There are 9 hidden switches. A switch that is on adds its own fixed numbers to the row, and there is some noise. The rows also spread widely along 12 directions, which tell nothing about the answers.
Some rows, each with its switches (1 for on, 0 for off) after it:
[ -3   8 -27 -22   9 -15  10   4   0   7 -15   6  12  -4  -8   0  -2 -16
  11  -2  11  -3 -12  -1 -10   1  11  20   8  -3] => 0 1 0 1 0 0 0 0 0
[  4 -18  -6   2  -2  -2   8  -7   3 -11  -3  -7  -2   0   8  10 -11 -14
   3   6  -1   6   3   5  -6  24  -1 -11  -9 -13] => 1 1 1 0 0 0 1 1 1
[ 13  12 -13  -7  -3   1  13 -13  -2   3 -13  -6 -18 -11  -5   5   3  10
  17   9 -11   9 -22   9  -6  -6   9  -7   2  19] => 1 0 0 0 1 0 1 0 1
[  4  -3  -8  -2  -1  -7  -3 -13  -1  -9 -13  -4  -8  -5  -2  16  -1 -17
  12  19   6  -4   6  16 -14   1   4   3   0 -17] => 1 1 0 1 0 0 1 0 1
[ -2  -9 -25 -14  -8 -24   1  10   3  -4 -10 -16   5  -1   0   6  -7  -7
   3   3  -4  -2  -3  10   5  18   0   6 -10  -1] => 1 0 0 1 0 0 1 0 0
[  2  -2 -20 -10   1 -17   7   3   0  -9 -15   4   6  -5  -6  12   3 -14
   6   5   5   8  -4  15 -13  17   6   7   3  -5] => 1 0 0 0 1 0 0 1 0
[  4 -18 -12   1   0  -7  16 -14 -18   1   5  -1   4   9  -5 -10   4 -27
  19  -8 -14  -5  -1   6  -1  24  17  14  -1  -8] => 1 1 1 1 1 0 0 0 0
[ 20  -2  -2   7  -1   1   9  -2 -15  16  -3 -13 -10  -6  10   5  -7  -8
   1  21 -14   3   1   7  -4 -11  12 -19   1   1] => 1 1 1 0 0 1 0 0 1
[  0  -7  -9  -1   0   2   1 -21  10  -3   9   8  -7   9   3  -8   4  -4
  17 -15   0   0 -10 -10  -2  12   4   0   0  -1] => 0 1 1 0 0 0 1 0 0
[  3  -7 -23  -6  11 -21   4 -10 -11   4  -3  -6  -2   1   3  12   0 -15
  10  10  -2  11  -1  17 -13  20  12  -4  -4  -6] => 1 1 0 0 1 0 0 1 0
[ -8  -8 -21 -26   3  -2  11  10  14  -4   1   4  22  -3   1 -10 -23  -9
  -2 -21   6  -1 -12 -13   1  19   2   8  -5  -6] => 1 0 0 0 1 1 0 0 1
[  6  -2 -11   5  -6  -6  -2   2   8   8  27 -12  -4  -4  13  -2 -15  14
   0 -19  -4   6  -4 -10   7  14   6 -22   0  11] => 0 1 0 0 0 1 1 0 0
[ -2 -14  -6   0   3  -6  10  11   9  -3 -20  -8   4  -2   2  -5  -1   1
   0   0  -8  -7   3   1   8   5   2  -3 -11  -5] => 1 1 0 1 1 0 0 0 0
[  0  -2 -18   4 -10  -9  -5   9  12   1   8   9  -4   2   2  -6   8   0
   4 -11   3 -20  -1 -13  -3  -3   6   3  12  -4] => 0 1 1 1 1 0 1 1 1
[  5  15 -11  -2   0  -4   2 -13   2  16   2 -14  -4  -9   0   1 -11  11
  11  -8  -3   2   3   9   7   7   8  -3  -2  12] => 0 0 1 0 0 0 1 0 0
[ -3 -10  -6  -3  10  11   8  -8  12   9  -2   2   1   0  13 -16 -10   2
   2  -7  -7 -11  -4 -17   6  -2   3  -9 -10 -10] => 1 1 0 1 1 0 0 1 1
[-10  -9 -14 -11  12 -14  14   6   8  -1 -13   3  11  -4  -2  -5  -2  -9
   4 -13  10  -7  -6  -9   3   7   6   9   4 -13] => 1 0 0 1 0 1 1 0 0
[  6  19 -25 -11   5  -9   5   1  -5  17  11   8   3 -11   3   3  -7  -9
   3   4  10   1 -10  -8 -19  -5  10  -3  21  -3] => 0 1 1 1 0 0 0 1 0
[  2 -10  -7   4  -4  -5   3 -24  -7   4  -6  -8   2   4  -4  -6  -1 -19
  21  -5  -8 -15  19  20   7  20  14  19 -12 -14] => 1 1 1 1 1 0 1 0 0
[  7  -4 -12   5  -9  -5 -14  -7   2  -1  20   9  -5   7   3  -4   7 -11
   8  -5  -1  -9   4  -3  -8   3   6   0   7  -9] => 0 1 0 1 1 0 0 0 0
[ -1 -12 -10   9   1 -20   5   1  -7  -1   8 -16   3   0  -1   8  -9  -9
   6 -11  -1   1  13   9   3  28  12  -2  -1  -6] => 0 1 0 1 0 0 1 0 0
[ 13 -18 -15   2 -19  -7  -4  -6  -3  -6  -2  -7 -11  15   2  -1   9 -13
  14   4 -20  -6  -6   9   5  11   5   5 -11   6] => 0 1 0 0 1 0 1 0 0
[  2  -8 -10   1   7 -18   3   4  10  18 -10  -5  19  -7   3 -12  -5  -1
  -3 -10   1   4  19  10  12  17  10  -2 -10  -7] => 1 1 1 0 1 0 0 0 0
[ 10  -3  -7  -1  -9   2   3  -5  10 -21  -2   7  -7  -1   2   8   6  -8
   9   1  -1  12 -17   0 -12  16  -8  -8   1   3] => 0 0 0 1 0 0 0 1 0
[ -3  -6 -17   0  13 -19  22  15  -9  19 -15 -16   3  -4   4  -4  -1   3
   2   0 -11  -8  -4  -5   7   2  14  -5  -1   5] => 1 1 1 1 0 0 0 1 0
[ -5 -24  -2  17  12 -13   0  -7  -3  -6  13   0 -15  14   5   0  13   1
   6 -13  -7  -3   0 -11  -1  12   9 -15   3  -7] => 1 0 0 0 0 0 0 1 1

New rows, each followed by its switches (1 for on, 0 for off):
[  5 -11  -2   9 -12   1  -1   5   0   2   7 -11  -4   4   9  -3 -10  -7
   0  -4  -8 -24  10  -6  11  -5   6  -1  -1  -9] => 0 1 0 1 0 1 1 0 0
[ -6 -18   8  11  12   0   3 -15  15 -10 -15  10  -4   7  -1  -8  14   1
  11 -13   3  -5   4  -5   2   4   4  -1  -4 -12] => 1 1 0 0 0 0 0 0 0
[ -4  -7 -19  -8   3  -4  13  -8   0   7   8  -5   5  -3   3  -9 -12  -6
   9 -11  -5  -3  -3  -5   2  19  10   1  -4  -5] => 1 1 1 1 1 0 1 0 0
[ 13   0 -18   2 -15 -26  -4  16   9   2  -8   5   1  -6  -6   4  14  -3
   1   1   6   4  -2   5  -4   0   8   2  13   3] => 0 1 0 0 0 0 1 0 0
[  5   0  -7   2   1  -5 -11  -2  11   2  -3   7  -8   3   2   1   8  -1
   4   3   5  -5  -1  -7  -8 -14   4  -5   7  -4] => 0 1 0 0 0 0 0 0 1
[  3   4 -27 -13  -5  -9   3  10  10  10  13   2  -9  -6   9  -3  -3  13
  -4   5   0   3 -24 -22 -10 -10   1 -20  11   8] => 1 1 1 0 0 0 1 0 0
[  4 -15  -2   2 -20   1  -6   6  15  -6  -8  -4  10   4   6 -10  -7 -13
  -2  -5  -5 -20  15   2  13  11  -7   8 -14 -14] => 1 0 1 1 0 0 0 1 1
[  1   1 -25 -13   0 -10  21  20  -7   5  -7  -5   5  -8  -2   1 -10  -6
   1   3  -6  -8 -14  -6  -8   1  12   3   7   3] => 1 1 0 1 1 0 0 1 1
[ -7   6 -28 -16   9 -21  10  13   9  10 -10  -3  13 -10  -4   0  -7   6
   2  -9   8   5  -4   3  -4  13  10   3   2   5] => 1 1 1 0 1 0 0 0 0
[ -3   4 -26 -17   4 -24   4  11   9  -1 -17   1  10  -7  -7   5   3  -1
   5  -4   8   4  -9  10  -6   9   8   9   3   5] => 1 0 0 0 1 1 0 0 0
[ -7 -15 -11  -2  -9 -11 -12  13  32 -21   0  12   8   3  -2  -4   3   3
  -3 -19  13  -5   3  -7  -3  17  -5   1  -2  -9] => 1 1 0 0 1 0 0 0 1
[  4   8 -19  -2  -8 -15  -4   3  -6  19  -7 -11  -8  -4   1   1   2  -2
   6  15  -6 -23   8   7   1 -19  12   7   5  -3] => 1 1 1 1 0 0 1 0 0
[  5   6  -5  11 -11 -11 -10   9  18  13  -5   3   1  -3  -1 -14  12  11
   3 -13   1 -17   9  -5  11 -12   6   3   6   5] => 0 1 1 1 0 0 0 0 0
[  2  10 -29 -11  -1  -6  22  -2 -25   8   2 -11 -15  -4  -6  10  -5  -3
  15   7 -13 -12 -16   4 -12   0  19   6  13  11] => 1 0 1 0 1 0 1 1 0
[ -8   7  -5  -4  12  -1  28   2  -2   0  -2 -12   2 -14  -7   0 -15  14
   7 -20  -1   2  -9  -6   3  14  11  -5   5  10] => 1 0 0 1 0 0 0 0 0
[ -9  -3 -30 -16   4 -24   5  24  13  -1 -10  -3   7  -4  -1   4  -1   8
  -4  -3   5   2 -10  -3  -6  12   3  -4   1   7] => 1 1 1 0 1 0 0 0 0
[  1  -3  -7  -5  -2  12  13 -14  12  11  -4   5   9  -3   8 -24  -8  -4
  10 -20  -6 -17  -2  -9  16   5   4  10  -7  -7] => 1 0 1 1 1 1 1 1 0
[ -1   7 -11  -8   8   7  21  -2 -15  11  -9 -20  -8   0   1   3 -16  -1
  12   5 -15 -15  -8  -2   1  -6  11   1  -2  10] => 0 1 1 1 0 0 0 0 0
[  0  -2 -15  -6   2 -13   6   1  11  13 -15  -3  10   1   5 -12   1  -5
   8 -14  -1 -12  -2  -2  16   6   5  11  -6   0] => 0 0 1 1 0 1 1 1 0
[ -4  -2  -8   4  -2  -5  -4   0  21   4 -12  -6  -5   2  -1  -9   2  18
  11 -19  -3 -16   4  -2  15  -1   7   4  -9   9] => 0 1 0 0 1 0 1 0 1
[ 14  -7   8  14  -7   3   1  -7  -2  11  -3 -16  -3  -4   5  -5 -10   1
   3   0 -13  -5  17  11  13   3  10  -9 -12  -1] => 1 1 0 0 0 0 0 0 1
[  8   2  -4   2 -20  17  -8  -8  -3  -5  20   2 -14  11   6   0  -7 -10
  11  -3  -7 -25  -2  -9  -5 -10   4   3   7  -1] => 0 1 1 0 0 1 0 0 0
[-11  -8 -12   2  34 -18  17   1  -6  23  -3 -17   0  -3   9  -3  -9   8
   0  -8  -3   1   3 -11   8   3  16 -17  -1  -4] => 0 1 0 1 0 0 1 0 0
[  2 -15  -1  -2  -1   0   1  -8  26  -1  -4  16  10  -5   8 -19   3  -6
  -4 -12   6   5  -1 -15   7   5  -7  -7  -4 -19] => 1 0 0 1 0 0 1 0 0
[ -4  -1 -21 -13   7  -6   8  -5  -6   6  11   5   8  -7   2   4 -15 -20
   0   3  11  -1   7  -1 -16  10  12   1  12 -22] => 1 1 1 0 1 0 1 0 0
[  0  -3 -18 -13  -3  -4  -5 -14  10   3  13   7  13   5   3 -11 -10 -17
  12 -16   6   1  -3  -5  -2  22   2  11  -5  -9] => 0 1 1 1 0 0 0 0 0
[-14  -5  -3  -2   3  -1  15   8  11 -10 -19 -15  12   0  -3   1 -17   1
   7 -23   0 -18  11   3  16  25  -1  14 -13   0] => 0 0 1 1 0 0 0 1 0
[  6  12 -24  -4 -11 -12  -4  -6  -1   5   0   5 -13   1 -10  -1  16   0
  22  -3  -3 -17 -11   2  -6 -10  15  16  14   9] => 0 1 0 1 1 0 1 0 0
[  5   9 -24 -19   8  -8   2 -26  -1  10 -13  -2  -3  -7  -1   6  -4  -9
  20  13   2   9  -6  19 -11   5  11   6  -7  -3] => 1 1 0 0 1 0 1 0 0
[  0   4  -1   6   1   2   6   7  16   4  -2  -4  -1 -11   0  -4  -9  20
  -4 -17   2  -5   6  -7   9  -3   5 -11   5   6] => 0 0 0 0 1 0 1 0 1
[ 10  -6 -17  -8 -10  -3   5  -7  17  -9  -4  13   7  -8   3  -4   1 -15
   8  -2   6  11 -10   1 -10  22  -2   1  -2 -10] => 1 1 1 1 1 0 1 1 1
[ 18   1 -25  -9 -10 -14   4  -4  -1  27  -5  -2   1  -5   2 -17   5  -2
   9   4 -15   3 -11   4   8  -4  15   3  -3   9] => 1 1 0 0 1 0 1 0 0
[-11 -13   7  18  20  -2  16  -5  13  -5 -12  11  -1  -6  -2  -9  14   5
   3 -17   9 -10  13 -10   1   1   9  -7  11 -20] => 1 1 1 1 1 0 1 0 0
[ -4  -8 -11   0  17 -11  26  17 -17   4 -13 -20  -3  -5  -1  12 -10   2
  -4   8 -10  -3   1   3  -4   2  16 -12   3   2] => 1 1 0 0 1 0 0 0 0
[ -2  -5 -10  -9   8  -4  13   2   2   7  -6  -9  10  -6   1  -2 -19  -5
   4 -10   2  -1  -2  -2   4  10  12   0  -4  -2] => 1 1 0 0 0 1 0 0 1
[ -5 -10  -2  -4  16   0  19   6  15  -4 -41  -1  12  -3  -2  -3   1  -3
   3  -4   1   1   4   5   7   7   1   3 -11  -3] => 0 1 1 0 1 0 0 0 0
[ 13 -10   1  10  -9   4  -6 -11  -1   9  -3  -6  -5   9   7  -8   2 -10
   7   4 -14 -11  12   4  10  -4   5  -1  -9  -4] => 0 1 1 0 0 0 0 0 0
[  0  -8  -1   3  -5   4  15  16   5  -6  -8  -6  12  -4  -1  -6 -11  -5
  -5 -13  -6 -12  11  -3  10  11   1   2  -1  -4] => 0 0 1 1 1 0 0 0 0
[  4   7   6   2   8   7  30   3  -3   2 -21 -15   1 -19  -8   4 -16  11
   3  -5  -5   4   0   5   5   2  11  -7   1   9] => 1 0 0 0 0 0 0 0 1
[  6 -11  -4   2   0   6  15  -7   4  -2   4  11  -2  -5   3  -9   1  -5
   2  -4  -3   4  -7 -12  -5   1   7 -11   8  -9] => 1 1 0 0 1 0 1 0 0
[  7  -3   0  -1   7   2   1 -18   1  -7 -29  -6 -13   5   1  10   7  -7
  14  15  -8   4  -2  16  -1  -3  -2  -2 -12   1] => 0 0 0 0 0 0 0 0 0
[  4 -22  -7   1  -5  -6  -2  11   1 -10 -11  -5  -8   8  10   9   3 -14
  -8  23  -7  -7   3  -1  -8  -5  -5 -13  -5 -14] => 1 1 1 0 0 0 0 0 0
[ 10  -3 -11   1  -8   0  -3  -7   6  -3 -12   6 -16   5   3  -2  18  -6
  14  12  -9 -11  -8   0  -5 -14   1   1   2   0] => 0 1 1 1 1 0 1 0 0
[ 16   3 -15   4   7 -17   4  11   0  36 -14  -8   9  -7  12 -10   3   2
  -4   4 -10   2   5   7  13  -8  14 -10  -3   8] => 0 1 1 0 1 1 0 1 0
[  2   6 -16 -10   2 -17  -3  -1  18   7 -23   0   4  -7  -3  -2   6   8
  10  -1   5   5  -5   9   1   1   4   3  -7   6] => 1 1 0 0 0 0 0 0 0
[  3 -16 -19 -17   5  -6   4   2  14   6 -16   5   5   4  15  -9  -3 -12
  -2   6  -3   0 -18 -15   3  -4  -3  -4  -9 -11] => 1 0 0 0 0 1 1 1 1
[ 12   8 -14 -11  -3  -3  10   6   4   7 -13 -13   3 -15   4  11 -19  -1
  -2  13   0  13  -4   9  -3   3   2 -11  -4   5] => 0 1 0 0 0 0 1 0 0
[  8   3 -10   5 -21  15  17  -8  -2 -10  26  11 -12  -5  -4  -8  -1   0
  15 -17  -7 -13 -19 -17 -10   7  11   1  18   4] => 1 1 0 1 1 0 1 1 0
[  6 -20  -4   7   9 -11   6 -13  -7   3   5 -12   5   4  15   1  -7 -17
   5  -2 -10  10   8  10   6  32   4 -13 -14 -12] => 1 0 1 1 0 1 0 1 0
[ -6   5  -5   9  19 -10  18  -6  -2  16   3  -4   2  -4  -6  -8  -1  12
  13 -28   2   0   1  -6   6  11  22  -2  11   9] => 0 1 1 0 0 0 0 0 0
[ -7  -6   0   4   4   9  19  17  12  -9 -12  -5  -6  -5   2  -4  -4  15
  -6 -11  -7 -16  -5 -20   9 -10  -2 -11   4   2] => 0 0 0 1 1 0 1 0 0
[  6   0  -1  12   7 -11   9 -12  -8  12  13   0   3  -9  -5  -3  -2  -2
   8 -15   3   8  10   5  -3  15  22  -6  11  -4] => 1 1 0 0 0 0 0 0 0
[  2 -11  -8  -1  -1   4 -15  -9   5   1   4  -1 -16  14  16   2  -1  -8
   3  11  -5 -21   1 -10   0 -19   0  -8  -4 -13] => 0 1 0 0 0 1 1 0 0
[-16   2 -17 -16  17   1   9   6  17  -1 -11   5   4  -4   3  -2 -10   3
   0  -8  11 -14  -5 -18  -4  -8   1   2   4 -12] => 0 1 0 1 1 0 1 0 0
[ -8   2 -16   1   4  -7   5  10  21  -2  13   6  -1  -6   4  -8   1  23
   2 -25   5  -4 -13 -21  -3   9   3 -13   7   7] => 1 1 0 1 1 0 0 1 0
